The first 10 rows are patterns. Each new row is the sum of 3 different patterns, raised or lowered, with some noise. Before adding, each is slid sideways (what falls off one end comes back at the other) and multiplied by a number that may be negative. Names go in the order of the patterns.
(in the rows, 100 means zero)
Some rows, each with the names of its patterns after it:
94 115 104 87 98 82 88 102 93 95 116 88 90 97 109 93 83 90 86 99 108 98 94 98 100 102 102 109 83 112 107 92 -> E
105 117 88 96 83 85 86 111 99 102 86 88 114 82 97 98 109 83 111 93 82 90 95 91 84 82 93 87 103 97 84 111 -> U
94 112 102 96 90 117 88 108 92 105 99 82 100 92 88 88 108 109 102 90 86 90 92 106 93 101 115 82 83 92 91 112 -> N
96 107 83 108 111 90 111 99 101 115 84 117 104 101 84 104 85 109 92 113 93 82 107 89 107 110 109 116 85 97 95 101 -> C
107 114 82 97 87 111 102 118 104 116 83 114 119 107 90 83 96 82 118 112 107 112 116 97 86 91 105 117 110 115 100 97 -> Y
94 88 98 97 109 111 108 112 88 85 105 85 99 97 86 91 112 115 100 92 102 108 82 116 105 92 105 103 90 114 116 105 -> F
102 114 103 95 110 88 92 85 82 105 96 104 113 106 106 103 108 84 85 105 82 113 100 103 89 101 92 90 92 99 85 98 -> Z
83 115 104 100 91 99 119 116 96 102 88 114 95 102 108 113 88 106 118 113 82 117 109 100 92 91 98 98 93 114 94 84 -> S
118 86 113 110 103 105 82 113 98 101 99 105 92 85 108 99 106 107 96 100 85 91 92 107 102 92 93 84 105 90 88 84 -> X
85 94 112 110 95 88 115 82 109 112 94 83 102 108 110 111 111 100 108 113 104 84 98 111 115 93 97 87 92 92 87 88 -> D

New rows, each followed by the names of its patterns:
102 108 107 128 99 130 132 112 139 133 113 150 96 116 116 140 91 122 94 97 100 144 102 87 132 88 104 123 127 114 80 115 -> E C D
101 113 89 92 103 135 108 90 84 117 91 90 121 123 121 115 97 118 90 99 131 134 73 111 107 123 94 89 102 100 115 121 -> E N S
120 111 120 104 68 105 121 129 92 117 111 111 118 99 67 102 91 119 92 118 99 103 85 114 111 101 86 87 79 86 117 127 -> E Y S
99 126 135 108 112 127 131 94 94 119 129 119 136 139 122 129 112 121 125 141 136 142 94 115 112 124 126 122 90 132 104 129 -> N S X
124 136 83 104 81 100 104 127 111 90 94 127 100 86 100 93 110 101 125 103 115 95 138 146 90 92 81 97 78 100 99 104 -> Y Z S
96 95 120 111 111 112 107 101 97 114 92 83 110 104 87 89 108 90 105 113 114 120 90 76 95 97 113 87 117 139 99 93 -> E N X
82 101 93 76 101 83 82 75 57 105 86 112 74 88 108 104 85 92 66 65 77 86 121 76 105 68 76 87 69 108 80 104 -> U Z X
133 73 83 80 78 79 73 71 83 67 92 98 96 75 99 76 99 82 108 107 100 126 74 54 67 77 123 71 121 81 77 83 -> N C D
94 93 126 88 115 112 114 99 120 109 107 97 94 96 101 112 132 123 114 101 79 113 78 104 84 101 104 126 121 120 88 101 -> U F Z
97 128 107 123 87 124 108 123 113 116 100 108 116 114 107 126 120 120 105 95 92 98 94 101 96 95 121 119 117 101 122 100 -> Z X D
82 72 95 85 102 113 103 106 78 115 53 99 120 85 82 126 117 104 109 102 73 94 111 82 110 86 104 100 102 83 63 74 -> E Z D
105 101 78 106 106 115 115 113 111 122 88 105 113 102 117 103 87 124 99 125 109 125 88 110 96 98 115 130 130 126 114 105 -> C F Z
110 93 99 130 113 95 139 85 102 108 90 120 89 102 99 118 116 123 119 99 91 83 111 118 108 122 97 105 97 87 106 122 -> E N X
100 92 80 71 92 104 105 94 94 110 66 129 89 79 78 92 93 100 125 116 115 121 108 114 75 70 122 108 104 86 93 96 -> E Z D
107 114 98 113 125 117 110 116 97 90 117 126 125 107 101 114 116 112 115 114 123 121 142 118 89 94 110 113 100 113 107 113 -> U N D
135 126 141 101 124 94 121 131 102 97 109 105 109 103 120 110 119 115 116 94 81 109 135 97 106 124 107 135 133 105 123 81 -> Y S X
127 122 86 133 89 71 85 105 118 78 128 102 85 115 102 91 128 96 100 110 107 106 80 94 83 110 108 102 95 82 105 106 -> E N Z
89 84 97 96 130 99 104 94 100 94 103 111 124 78 115 122 110 77 128 96 99 100 85 92 89 100 92 80 85 95 135 116 -> E N S
106 94 94 91 115 98 81 89 133 106 119 85 119 82 98 122 87 89 111 108 142 86 101 105 113 96 110 87 108 140 117 103 -> E C D
115 129 132 133 143 130 139 131 119 120 123 143 130 142 106 119 133 163 106 140 111 106 109 135 127 111 119 144 128 104 122 140 -> N X D
126 107 110 89 112 82 121 120 113 100 90 102 142 134 116 120 95 100 119 87 118 98 126 130 90 97 106 82 94 117 120 113 -> N Y F
68 104 92 84 47 89 108 96 82 64 59 63 91 76 90 94 92 69 66 62 64 90 88 80 60 90 72 101 62 68 81 86 -> E N Y
112 96 103 84 110 102 102 108 77 85 88 90 105 117 96 123 99 104 112 113 105 91 115 127 79 78 117 91 98 119 104 97 -> N F D
89 126 99 105 100 107 92 76 115 84 99 97 100 122 98 90 87 95 89 120 82 114 105 102 112 86 103 101 80 97 86 105 -> N C Z
87 99 94 91 78 90 108 84 113 98 107 105 116 85 97 97 96 120 96 112 80 101 103 75 107 91 84 91 92 95 130 88 -> E C F
121 81 103 89 76 79 73 78 88 112 106 71 107 73 84 87 101 81 87 93 82 92 88 75 66 100 63 96 93 102 86 83 -> E Z X
87 93 131 105 106 110 106 87 92 96 122 109 117 94 89 133 91 84 112 120 101 119 91 89 98 114 113 106 113 80 94 122 -> E U F
112 93 95 112 119 101 81 91 102 96 115 114 109 122 108 124 111 95 74 125 120 73 108 119 85 96 120 96 94 101 91 96 -> E S D
156 118 130 124 103 108 132 139 142 139 144 116 123 147 107 121 127 121 130 140 140 108 111 109 112 104 122 123 142 132 120 106 -> E F D
92 86 96 86 95 81 100 116 71 92 79 71 97 101 117 105 92 81 118 105 105 105 86 111 90 109 80 108 66 93 110 101 -> N S X
75 111 96 81 62 72 65 79 74 102 46 46 97 81 90 69 94 59 97 97 81 74 98 118 82 80 62 69 85 71 94 81 -> Y F D
101 100 69 112 103 119 121 93 130 98 132 107 131 111 132 108 105 106 86 119 122 83 116 94 98 109 126 98 87 89 89 100 -> N X D
99 98 74 96 96 100 88 92 89 79 103 93 82 114 74 94 91 70 105 91 100 78 95 72 119 86 96 71 112 101 96 99 -> N C X
110 102 102 99 114 108 87 100 87 105 98 103 116 100 110 107 99 102 113 128 104 126 104 104 101 126 99 89 111 118 122 96 -> U N F
86 76 87 80 82 92 77 73 98 107 64 101 100 98 106 70 121 91 99 102 112 72 81 95 105 80 116 96 80 89 90 76 -> C X D
102 92 65 55 114 74 70 78 95 97 95 93 83 84 78 64 76 103 84 85 72 52 71 92 98 90 75 67 102 91 119 58 -> E N Y
93 123 111 142 92 105 100 103 82 125 85 108 106 141 134 99 115 122 120 106 96 125 131 142 151 132 102 115 125 97 101 150 -> N Z D
106 98 123 116 96 116 115 108 87 114 108 85 79 100 112 105 116 114 92 77 90 131 107 95 99 93 110 95 119 93 97 121 -> U C S
120 90 103 107 139 121 117 119 98 115 128 107 100 103 115 120 109 112 103 96 121 93 106 115 106 139 114 101 88 107 116 111 -> U C D
96 77 82 114 92 125 89 97 82 128 76 109 110 102 88 75 104 98 101 110 112 120 101 76 103 103 109 97 108 121 135 78 -> E N X
97 97 102 102 95 79 77 107 87 87 85 85 94 71 84 93 102 90 101 67 91 96 101 118 93 112 101 96 106 72 111 98 -> E C D
100 105 81 64 95 110 124 107 96 108 70 102 110 87 85 83 106 93 125 101 99 76 134 102 107 98 100 113 66 123 96 98 -> Y X D
127 80 124 101 100 102 91 116 111 96 91 105 98 90 109 98 120 119 95 116 108 90 97 112 116 83 102 99 122 104 74 67 -> F S X
128 132 122 129 104 109 113 104 117 122 109 127 102 117 92 105 96 111 86 114 118 95 94 104 128 111 119 130 104 94 87 91 -> N F X
110 117 107 112 98 123 101 88 113 130 81 97 94 98 97 96 116 105 83 98 122 109 89 101 101 135 114 109 110 95 120 78 -> N C S
104 90 92 88 104 74 86 90 79 99 88 88 77 74 89 107 79 94 62 114 91 82 72 104 60 87 104 117 101 71 84 76 -> U N X
113 95 95 109 113 81 91 120 100 99 115 119 121 109 98 127 109 114 117 119 102 117 106 109 86 95 96 116 112 119 81 100 -> E U S
100 96 90 115 110 105 86 102 95 98 74 102 69 75 88 105 144 103 118 73 93 93 80 92 86 122 127 109 59 102 73 92 -> E Y X
124 88 93 82 84 88 107 114 92 113 91 131 105 126 117 73 119 112 83 109 109 108 81 109 105 114 108 107 107 107 89 67 -> U F X
111 129 104 129 107 133 115 131 141 117 125 117 115 120 108 104 102 112 107 141 130 105 101 119 119 101 127 120 119 126 107 115 -> F S X
129 91 90 83 96 87 94 81 70 73 115 90 91 92 90 75 89 63 110 90 75 81 104 120 113 121 84 69 73 79 76 96 -> Y F D
88 93 93 79 79 88 94 53 71 73 82 103 111 89 55 103 54 68 113 87 71 105 71 90 79 96 81 88 71 88 59 93 -> E N D
108 100 101 86 84 89 128 110 110 122 119 134 90 117 87 90 112 101 93 101 106 126 116 122 105 107 110 125 111 124 98 116 -> U N Z
98 108 104 98 114 81 116 102 100 88 113 81 108 85 60 99 122 113 106 114 80 73 91 100 87 75 111 87 100 89 89 97 -> E N Y
103 110 91 78 99 116 111 108 77 123 90 103 100 108 79 103 78 118 84 99 99 96 124 88 107 81 106 78 112 96 111 89 -> U N X
96 63 81 85 94 96 100 114 79 111 84 88 101 99 70 82 93 105 102 113 85 86 100 96 59 96 122 101 108 99 82 101 -> E F D
115 107 85 111 97 135 95 82 119 92 86 104 141 103 122 111 100 108 84 81 112 114 133 66 102 114 100 118 111 106 92 95 -> E N S
115 80 105 97 112 89 103 110 87 79 76 108 102 113 107 107 110 109 139 95 80 94 89 114 84 114 111 83 96 111 118 96 -> C X D
90 53 91 96 99 102 80 103 109 73 103 86 79 57 98 70 99 70 112 56 74 97 59 82 116 70 81 67 95 99 91 87 -> C F S
143 107 124 127 117 105 107 97 116 111 142 120 88 101 135 109 101 91 117 126 153 131 120 131 124 121 119 122 120 117 139 127 -> Z S D
87 82 78 90 87 85 88 74 72 60 101 97 87 92 100 94 112 54 105 82 84 53 112 78 86 86 105 91 78 110 65 82 -> E C Y
108 111 106 92 77 76 65 93 97 71 93 92 93 107 117 77 107 60 102 102 82 91 96 102 81 95 114 80 91 93 76 69 -> N F D
73 112 98 65 104 77 93 112 104 115 90 73 87 83 111 97 66 87 94 81 109 87 94 100 79 115 111 111 64 118 81 93 -> E C Z
79 107 70 93 100 122 104 99 63 102 86 99 108 81 88 110 112 113 111 130 74 88 70 114 82 98 88 121 135 84 115 84 -> C Y F
120 113 99 103 104 69 74 106 97 119 89 89 72 104 95 79 83 127 63 97 107 111 120 80 131 91 93 80 101 91 94 107 -> N Z X
92 87 87 102 95 109 109 112 68 102 78 93 86 95 87 99 105 103 122 71 105 120 92 106 118 96 85 109 112 108 112 114 -> U X D
113 89 98 68 88 92 72 95 124 119 100 73 130 67 91 105 93 86 96 123 128 97 133 98 117 99 111 85 113 120 110 82 -> Z S D
134 108 85 80 111 92 108 106 102 73 84 83 130 123 108 105 109 132 127 92 92 88 126 96 100 91 120 73 94 114 98 79 -> F S D
86 111 106 99 104 72 98 79 110 106 83 98 99 81 103 79 95 106 112 106 108 97 93 107 92 98 79 123 97 92 92 83 -> E C Y
84 97 105 122 106 75 117 79 89 86 96 117 81 83 101 93 119 94 112 85 94 99 89 95 113 99 103 108 85 101 95 103 -> N Z D
